There are 11 hidden switches. A switch that is on adds its own fixed numbers to the row, and there is some noise. The rows also spread widely along 17 directions, which tell nothing about the answers.
Some rows, each with its switches (1 for on, 0 for off) after it:
  9 -16 -16  -4 -10  12  10   7  37  -9  28  20  -5 -29 -34 -14 -29 -10 -11 -13   1 -32  -3   8 -37 -20 -14 -41 -14 -> 1 0 1 0 0 1 1 0 0 0 0
-22  10  17  -3  32  -3  44   7  -7   3  35 -13 -25  -7  18 -52   0 -17 -24   9  12  -8 -23 -22 -12  30   1  -4  34 -> 1 1 1 1 0 0 1 0 0 0 1
-30  24  17 -10  -8   9 -48  -6   2  -1   4  33  -3 -18 -26  10  30  -6  24 -34  -1 -31  32  13 -15 -13  -6 -11 -17 -> 1 0 1 0 1 0 0 1 0 0 0
-12  -1 -29 -15  11  26  -7 -19  26 -13 -28  23  19 -14 -12 -40   0  15  39   5  -3 -36  36  18  14 -37  -6 -28 -11 -> 0 0 1 0 1 1 0 1 0 0 0
 -9 -22 -17  86  24 -28  36  -6  12 -38 -18  -6  34   2   9 -12   7  18 -17  22 -25  22   7  -9  26  -4  10  18  24 -> 0 0 0 0 1 1 0 1 0 1 1
 -8 -28 -38  25  13  19   4 -49  16   3 -29 -30  20  -3 -21 -23  13  24  19  11  13 -25  10  11   5  17  22 -12  18 -> 0 1 0 0 0 1 1 1 0 1 1
 42  19  -4  15 -18 -11  -5  23  -7 -49  22  31  39  33  -4  21  -4  13  -3  18 -17  20  11   4  -6 -34  14   0 -13 -> 0 0 0 0 1 0 1 0 1 0 0
-30 -23 -36  40  22  -1   5 -25   0  -5   1 -29 -10  20  -8 -29  17  -9  -2  -3  25  -3   1  18 -35  21   2 -10  21 -> 1 0 0 0 0 1 0 1 1 0 1
  7 -14 -20 -28  20   8   5 -25  -6 -25  45  11 -30 -18 -27 -27   8 -31 -15   6  20 -17 -21   5 -18   1 -25 -49  40 -> 1 0 0 0 1 1 0 1 1 1 1
-19 -16 -13  67 -18  -3   3  -6  28   0 -14  10   5 -22 -40  23  -8  -1  -2 -36 -14  30  10   2  -8  32  21  -3 -28 -> 1 1 0 0 1 0 0 0 1 1 1
-41  25  10 -26  -3   5  19 -26  22  24  -3   3   8 -19  -6  -7  22  15   5 -22  13  -4 -23  15  39  20 -18  28 -25 -> 0 0 1 0 0 1 1 0 0 1 0
 -7  18  15 -42 -39  33 -25  12   6 -25  23  21  -8   1   9  15  48  -6   8   3   1  18  10  25 -20   5   5 -39 -17 -> 1 1 0 0 1 1 1 1 0 1 1
 -8 -19  10  -9  34  16   8 -38   8  31   6 -24  28 -20  -6 -17  -9  15 -21   9  -3 -40  -3  -3   1 -12  29 -20  62 -> 1 1 0 0 1 1 0 0 0 1 0
  5  29 -12 -45  17  10   1 -28  -7  -3  28  23 -17 -18 -23 -12   2 -18  10  -7  31 -49 -21  -1 -21 -13 -32 -10   3 -> 0 0 1 1 1 0 1 0 0 0 1
  8  18 -16   0   5  30   5   2 -14 -11  15   7   0   6 -34   6 -31  10  21   9 -15   2 -19   2 -48  10 -23 -15 -19 -> 0 1 0 0 1 1 1 0 0 0 1
 25  45  13 -20  -7   8   4   0 -11  21  26  20 -11 -46 -22  42 -27  -2   2 -33 -18 -19 -35 -14 -23   2 -13  -7 -25 -> 1 1 0 1 0 0 1 0 0 1 1
  4  45  10  32  53  31   1 -48 -29  -6   4 -14   8 -16 -11 -38 -12  14  16 -18 -29  -7  -1  -9 -17  48  36  -6  40 -> 1 0 0 0 1 1 0 1 0 1 1
 30 -16  13  15   0 -13 -12  -5 -11 -19   1  -1   9  -5 -35  18  34  24   4  30 -21  -1 -14 -10  59  14  -8   4  21 -> 0 0 0 0 0 1 0 0 0 0 0
 20 -47 -13  40 -49  18  12 -12  48  22 -21 -27  28 -35 -12  15   3  40  -4   4 -21  12   0  14  23  15   9 -46 -18 -> 1 0 0 0 0 1 1 0 1 0 1
 24  -5  18  20  53 -12 -21   0 -16   8  12 -10  15   2 -36 -44  -1  10   2  -8   7 -33  23  -5  16  19  53  -1  46 -> 1 0 0 0 1 1 1 0 0 0 1
 -9 -51 -22  24  25 -19  -3  46  22 -23  10  -1 -13  18 -25 -26  32 -15 -12  36   9  -9   5  23   9 -15 -19 -21  28 -> 1 1 0 0 0 1 0 0 1 1 0
-22  -5  -9  23   3  13   4  -2   9  -4   7   2 -29 -13 -29   0  -6 -10   2 -23   4  31 -19   8 -39  48   7 -30 -10 -> 0 1 0 1 1 1 0 1 0 0 1
 10  36 -12  -9   9 -23  34 -26 -17 -17   0  31  33 -18   8  11 -20  17   4 -25 -12  22 -16  -7  24 -28  -3  16 -16 -> 0 1 0 1 0 1 1 1 0 1 1
  0 -12  -4   6 -10   6 -10  14  36 -35 -18  52 -38 -34 -19  28  16 -31  14   4   0 -37  24 -32  24 -33  16 -17 -22 -> 0 0 0 0 1 1 1 0 0 1 0
 52  -6  -9  45  14  -1 -13  21  36 -11 -16 -15 -21   5  -7  33  37   6  -5  27   8 -20 -24   9  36  30  34  10  11 -> 1 0 0 0 0 1 1 0 1 1 1
-56  29  42  14  15  26  -3 -33  17  -2 -22  28   0 -35  -7  44  17   8  -1 -15 -35  12   0 -10   4  -6  10  22   4 -> 0 1 0 1 0 1 0 0 0 1 1
 -4  15 -12  45  46 -20   8 -12 -26   3   9 -36 -17  28 -27 -24  14   7   5  17  20 -30 -29 -14   9  55   1  43  30 -> 0 0 0 0 0 0 1 1 1 0 0
 21 -13  -1  35  -2   1  -7  -8   7  20   1 -46  15  -1   1  24  25  28 -14  33   5 -54 -13  -2  -9   7  10   4  25 -> 0 0 0 0 1 1 1 1 0 0 1
-25  10  21   6  25 -18  29   7  -8 -24   3  29  26  10  28  -4 -14   3 -16  16 -16  19  14 -29   9 -42   7  26  13 -> 1 0 1 0 1 1 1 0 0 0 1
  5 -28 -26  -3   4   3   8  23  11  22  -5 -13 -46  -1  -3   1 -10 -33   4   0  38 -27  -6 -19 -19  19  22 -19 -13 -> 1 0 0 0 0 0 0 0 0 0 1
  1 -12 -29  23 -34   6  38   2  17 -22  41 -25  -6  14  -4   2  -3 -11 -31  40  11 -39 -27 -14 -62   4 -23  -6  -4 -> 0 1 0 1 1 0 0 1 0 0 1
 -4  10  -5  10  -6 -13 -17  14   4  -6   6  -5  15  25  29  21  44   4  -8   3  23 -12   1  30 -23 -23   3   3  -1 -> 0 0 0 0 0 0 1 1 0 0 0
 11 -36 -47  23   7 -12   7  -7  33 -33 -13  16 -42   3  -3  31  13 -21  -7  21  31  14 -31   0   0  -3 -12 -29   8 -> 1 0 1 0 1 1 1 1 1 0 0
 37 -14 -15  28  38 -24   2 -21 -14 -28  -1  21  38 -10   0 -12  -3   7  -8   8  -2 -15  17  -7  14 -47  15 -17  46 -> 0 0 0 0 1 0 1 0 0 0 1
-26  -3 -15   5 -14   0   2  -1   1  28   9 -23  -3  -5  17   1  32  -2  -7 -24  28   1 -18  30 -31  19 -16 -18  -8 -> 0 1 1 0 0 0 0 0 0 0 0

New rows, each followed by its switches (1 for on, 0 for off):
-21   2  14   9  19  22  17 -55  31  43 -17 -17   8 -51  -8   1 -13  15 -11 -19   0 -32 -17 -13  23  27  38  -6  25 -> 0 0 0 0 1 0 0 1 0 1 0
 17  16 -15 -40  24   0  16  -9   5 -21   4  53   5 -10 -20  -9 -22  -8  12  -3   5  12  -7  -1  35 -20   0  -9  -4 -> 1 1 0 0 1 0 1 0 1 1 1
-26  -1   2  53  42 -17   4 -12 -10   2 -15 -13  -8  17   6  25  25  -1 -13  15   8   2 -23 -14   2  21   9  35  36 -> 0 1 0 0 1 0 0 0 0 0 0
-21 -21 -12  39  31  -3  -8  34  10  -4   4 -21 -40  15 -15 -38  44 -19   3  24  26 -57  11   1  -5  12   2   0  23 -> 0 1 0 0 0 1 1 0 1 0 0
-12 -37 -29  39 -46 -15 -23 -35  18 -30 -18  21  28  -7 -35  20  29   6  11 -16   2  -4  48   4  13 -30  13 -16 -18 -> 0 0 0 0 0 0 0 1 1 0 0
 16  -1 -13   3  25 -11  42   7  25   1   3  -2  -9  10  31  29 -24  -5 -34  22  10  -4 -48 -11  -1 -18   9  13  12 -> 1 0 0 0 0 1 0 0 0 0 0
 30   0 -21 -15   0 -34 -32   6 -27   3  19   4 -18  26 -19  35  26 -27   4 -15  57 -31  -7  -3 -19  -2  12  12  -7 -> 1 0 0 0 1 0 1 0 0 0 1
 23  24   6  30  47  -4   0 -12 -22  20  11 -42  -8  -1  41  -5  24  10 -15   1  10 -33 -30   1 -16  19  26  -6  55 -> 1 0 0 0 0 1 1 1 0 0 0
 -2  -4   8  37  13   0  14   2  20   7 -19  -3  -9 -10  24  31 -12  -3 -15  10  -6  -4  -6 -34  -2   4  39   3  13 -> 1 0 1 0 1 0 0 0 0 0 0
 17  -1 -11  11  15  -1 -29 -24  12 -17  -7  22  19   8 -62  18  12  19  14 -12  -5  13   0  33  18   4   9   5   2 -> 1 1 0 1 0 1 0 0 1 0 1
-15   8 -12  22   8  -9  27  25  12 -13  -3  -6 -24  13  41   1  28  -4  -8  22  -1  13 -26   7  12   2 -22   2  -5 -> 1 0 0 0 0 1 0 1 1 0 0
 47   6  -7  42 -35 -18 -15   7   2 -40  16  25   3  -8 -44  27  21   7   7  -2 -18   4  -2  -9  25  20   0  -3 -20 -> 1 1 1 0 1 0 1 0 1 0 0
 38  24   8  27  20 -30  -8   9 -11 -10  11   0  43   0   2  -7  23  22  -3  -7  -8 -21  10  10  30 -11  16  23  13 -> 1 0 1 0 1 1 1 0 0 1 1
-42  15  41  33  -8  19   1   3  21 -12  -2  28  31 -30   9  -8  16  16  -7  -9 -40  -5  48  -3   3 -35  20  -6   0 -> 0 1 0 0 1 1 1 0 1 0 1
-19  35  43  19   5  -2  -6 -13  -6  28 -10   1  21 -52  22   8  30  18   2 -36 -28  -8  12  -6  22  -1   8   2   7 -> 1 0 1 1 0 0 1 0 0 1 1
 19  -8 -10  58   4  -9  12 -16  10 -19   7   4  17 -43  -3 -25   5  15 -10 -23 -28  -1   3  11   1  -4  -4 -48  16 -> 1 0 0 0 0 1 1 1 0 0 0
-16  15  25   5  17  27  -1 -34  37  -7 -22  19  18  -5  -1  40   8  21  -8  13  -9  -1  -8   5  11 -10  30  24  11 -> 0 0 0 0 0 1 1 0 0 0 1
 23  16  18   0 -15  -9  22   0  -3  31  11 -26   9 -13  40  25  15  14 -23  17   9 -43 -18 -31  31  -4  32  13  14 -> 0 1 0 0 1 0 1 0 1 0 0
  2  -7  -6  47   5 -25  18 -30 -19 -11  27 -11  11 -19 -30   0  -9   3 -21 -16  -5  -7 -15 -24 -13  18   6  -1  24 -> 0 0 0 0 1 1 1 1 0 1 0
-21   4  -4  37  52  -9  29 -11  44 -47  17  26   7  15 -15 -22   4  -4 -35  28  -1 -16 -19  12   4 -12  -9  34  38 -> 1 1 1 0 1 1 0 0 0 0 0
 44  -8 -42  10   2 -30  13  25 -18 -16 -18   0  -1   0  53  10   7  -3  12  15   4 -18   6 -19  15 -50   7 -24  -1 -> 1 1 1 0 0 1 0 1 0 0 0
-32  -7 -26  43   6  -4  10 -22  15  -9 -25   8   8  -7 -13 -10  17   6  19  -6  -3 -26  18   2   6 -16 -26  17 -21 -> 1 0 0 0 0 1 1 0 0 0 1
-38   9  34  -1  54  -2  12 -15  25 -26  12  37   0 -18  20 -20  35 -13 -36   0   7   6  -2  10  25 -21  23  -2  59 -> 0 1 0 0 1 1 1 0 0 1 0
 35  30  18  21  15 -28  -2  12   0  11  40 -16  30 -19 -24  15  -5  19 -27   1  -4 -80 -17  -8 -13 -21   2  34  19 -> 0 0 1 1 1 1 1 1 0 1 1
 12  23 -23  32  39  -7  31  -6 -11  14  -5 -41  -2  27  56 -23  14   1  -7  14  28 -38 -21  -5 -10  14  29  19  28 -> 1 1 0 0 0 0 1 0 0 0 0
 29   2 -23  52  22 -33 -17  11  20 -34  -8  39 -19 -31  16 -10  43 -26  -1 -31  20 -21  23  17  21 -27  16 -32  11 -> 1 0 0 0 1 0 1 1 1 0 1
-42  10   7  39   8  -7  30 -28  33 -17  12  28   2 -32 -40 -13 -17  -6 -15 -19 -18 -39   5 -26  -1  -9  -8  27  -5 -> 1 1 1 1 1 1 0 0 0 0 0
-36  33  -3   6  13  10  43 -15   1  15  31 -23  15  13  29 -38 -21   4 -22 -15  10 -15 -11   4 -49   3   9  14   4 -> 1 1 1 0 0 1 1 0 1 0 0
 23  30 -34  37  17   6   4   6 -19 -18 -17 -12 -15  24  32 -27  11 -13  30  12   9 -46  24 -29  -5   3  39   4   1 -> 1 1 1 0 1 0 0 0 1 0 0
-25  27  12  21   4 -10 -17 -34  -8  -7  13  22  14 -23 -20  21   4  -5  -8 -57 -12   2  13   3 -24 -21  17  -1   6 -> 1 0 0 1 0 1 0 1 1 1 0
 52   0 -12  20 -14  -8 -29  37  -6 -30  34   4 -11  23 -30  38   3 -19  -8  14  10 -48   2 -12 -47 -15  22  -5  -8 -> 0 0 0 0 1 1 0 0 0 0 0
-30   3  22  46   2   5  34 -31  -6  -4   6  -2   2 -36   0 -11   4   9 -17 -16 -22  30  -8 -25   6  39  13  -6  15 -> 0 1 0 0 1 1 1 0 0 0 1
 12  28  -7  14  13 -11  15  -1 -23  -5  33   0 -11 -25  -7 -40  17   2   6 -30  -1   4 -26  19  -3  35 -39 -24  -5 -> 1 0 0 0 1 1 1 1 0 0 1
-21  12  -8  21   1 -47  31  14 -24 -46  19  38  -3  18   9   5  10 -23  -8  -5   1  20   3 -25   4 -29 -28  40 -24 -> 1 0 0 0 0 1 1 0 0 0 1
 -8   2  -6  78  21 -31   1  18  -8  31 -26 -29  24  10  19  28  -6  17  -4 -14  -3 -35  15 -20 -17 -17  34  37  -2 -> 1 1 0 0 1 1 1 0 0 0 0
-16  -2 -28  82  39  -4   7   5  10 -29   7 -18 -20  20   1 -13  34  -2 -10  31  -3 -18 -25  20 -35   9 -44  -1  32 -> 1 0 0 0 1 1 1 1 1 0 0
 29   0 -19 -12  -6  17  10 -29  35  23 -19   6  -6 -36 -16  39 -50  12   4 -23   3  -8 -28 -12   2   8  36 -21 -20 -> 1 0 1 0 0 1 0 1 0 0 0
-11  11  -7  71   4  25  -3 -19   8  10 -18 -25   7 -16 -25   5 -13  25  17  -1 -39 -28   7 -10 -33  17   1  -4  -4 -> 1 0 0 1 1 1 0 1 1 0 1
 -2  -8 -11  20  16   1   9  25  17 -13  18  11 -34 -19 -28 -20 -13 -16  -2   3  -8  -6 -20   0 -19  24 -25 -29  -1 -> 1 0 1 0 0 0 0 1 0 0 0
 -1   1  22   6  61  11  -2 -14   7  -7  18   2  14  15 -10 -10 -13   2 -29  28  -5 -26  -8  -4 -27 -13  37  -2  76 -> 1 1 0 1 1 0 0 0 0 0 0
 75  19 -34  22  37  -2  -4   8  -8  -1   6 -17  -2   7 -20  13 -25  14   7  14   9 -22 -42   6 -25  27  16 -13  17 -> 0 1 1 1 1 0 0 1 0 0 1
-26  31  13 -13  -3   4 -32 -18 -48  15   3   3  -1  -3   5  14  37 -12  26 -37   4   0  17  -4 -18   6   3  -6  -4 -> 1 0 0 0 1 0 0 0 0 1 0
 26   9 -26  18  -4   7  13  -7  -2  27  -6 -42 -14   6  24  14  12   8   2  13  30 -28 -33 -12  -7  35  21  -4   4 -> 0 1 1 0 1 0 1 0 1 0 0
 51 -15 -18  13 -13 -12 -11 -35   1  -2 -29  -6  28 -26  10  32  35  39  11   5  -4   1 -12  10  60 -12  11 -28  12 -> 0 0 0 0 0 1 1 1 0 0 0
 -8 -23 -15  -3  11 -12 -10 -22  -3  10   6  10 -40 -27 -30  12   6 -24  -2 -42  27  22 -26   5 -13  25  -1 -47  11 -> 1 0 0 1 1 1 0 1 0 0 0
 -7 -18  -3   4 -55  26  47 -40  54 -26  14  -1  30   3   8  -4 -15  10 -35  18  -4  15   5 -16   5  10  56  -9  -3 -> 1 1 1 0 0 0 0 0 1 0 0
-12 -47 -33 -22 -20   7  23 -46   4 -14   1  -2 -26 -16   0 -21  24 -28  -2   1  39  -4   3 -19  11   6   9 -44  10 -> 0 0 0 0 0 1 0 0 0 0 1
  4  16  13   6 -35   9  29 -25  13 -35  25  14  13  -9  11  17   0  13 -23  16 -21   8  -9 -26   6  -1  17  -2   4 -> 1 1 1 0 1 1 1 1 1 0 0
 -1  27  18   6  30   8  23 -36 -22   1   4   5  15 -27   3  10  -9  17  -3   4 -29   3 -28 -22  17  -2 -12   3  28 -> 0 0 0 0 1 1 1 0 0 1 0
-16 -15  11 -31 -30   8 -13 -21 -36  44  -2 -23   3 -26  -9  36   3  15  13   1  -4 -31   2 -35  -4 -11  -1 -23   2 -> 0 1 0 0 1 1 0 1 0 0 0
-18 -20 -19  35  -4   2   1  -2  29 -48  12  15   7  10  11 -36  32 -11 -15  -2   4  21  26  32 -18 -15  12 -45  15 -> 1 0 0 0 1 1 0 1 1 0 0
 42  19  -4 -33  -2   5  30   4 -25  14  21 -10  17 -16   2  -8 -49  20   4   0 -15   1 -24 -23  -5  -1  13 -33  -4 -> 0 0 0 1 1 1 1 1 0 1 0
  6   5  11  13  -8 -29  28  -7  -3  -1  21   4  31 -11  -2  23 -22  13 -27   4 -14 -29  -8 -35  -4 -41  -4  23   4 -> 1 0 1 1 1 1 1 0 0 0 0
 53  -5 -37  28  -2 -16  32 -13   7 -53  25   7   9   4 -14 -17  -2   3 -11  28   5 -17 -23 -12  14   1  -9  -6   8 -> 0 0 1 0 1 1 1 0 0 0 0
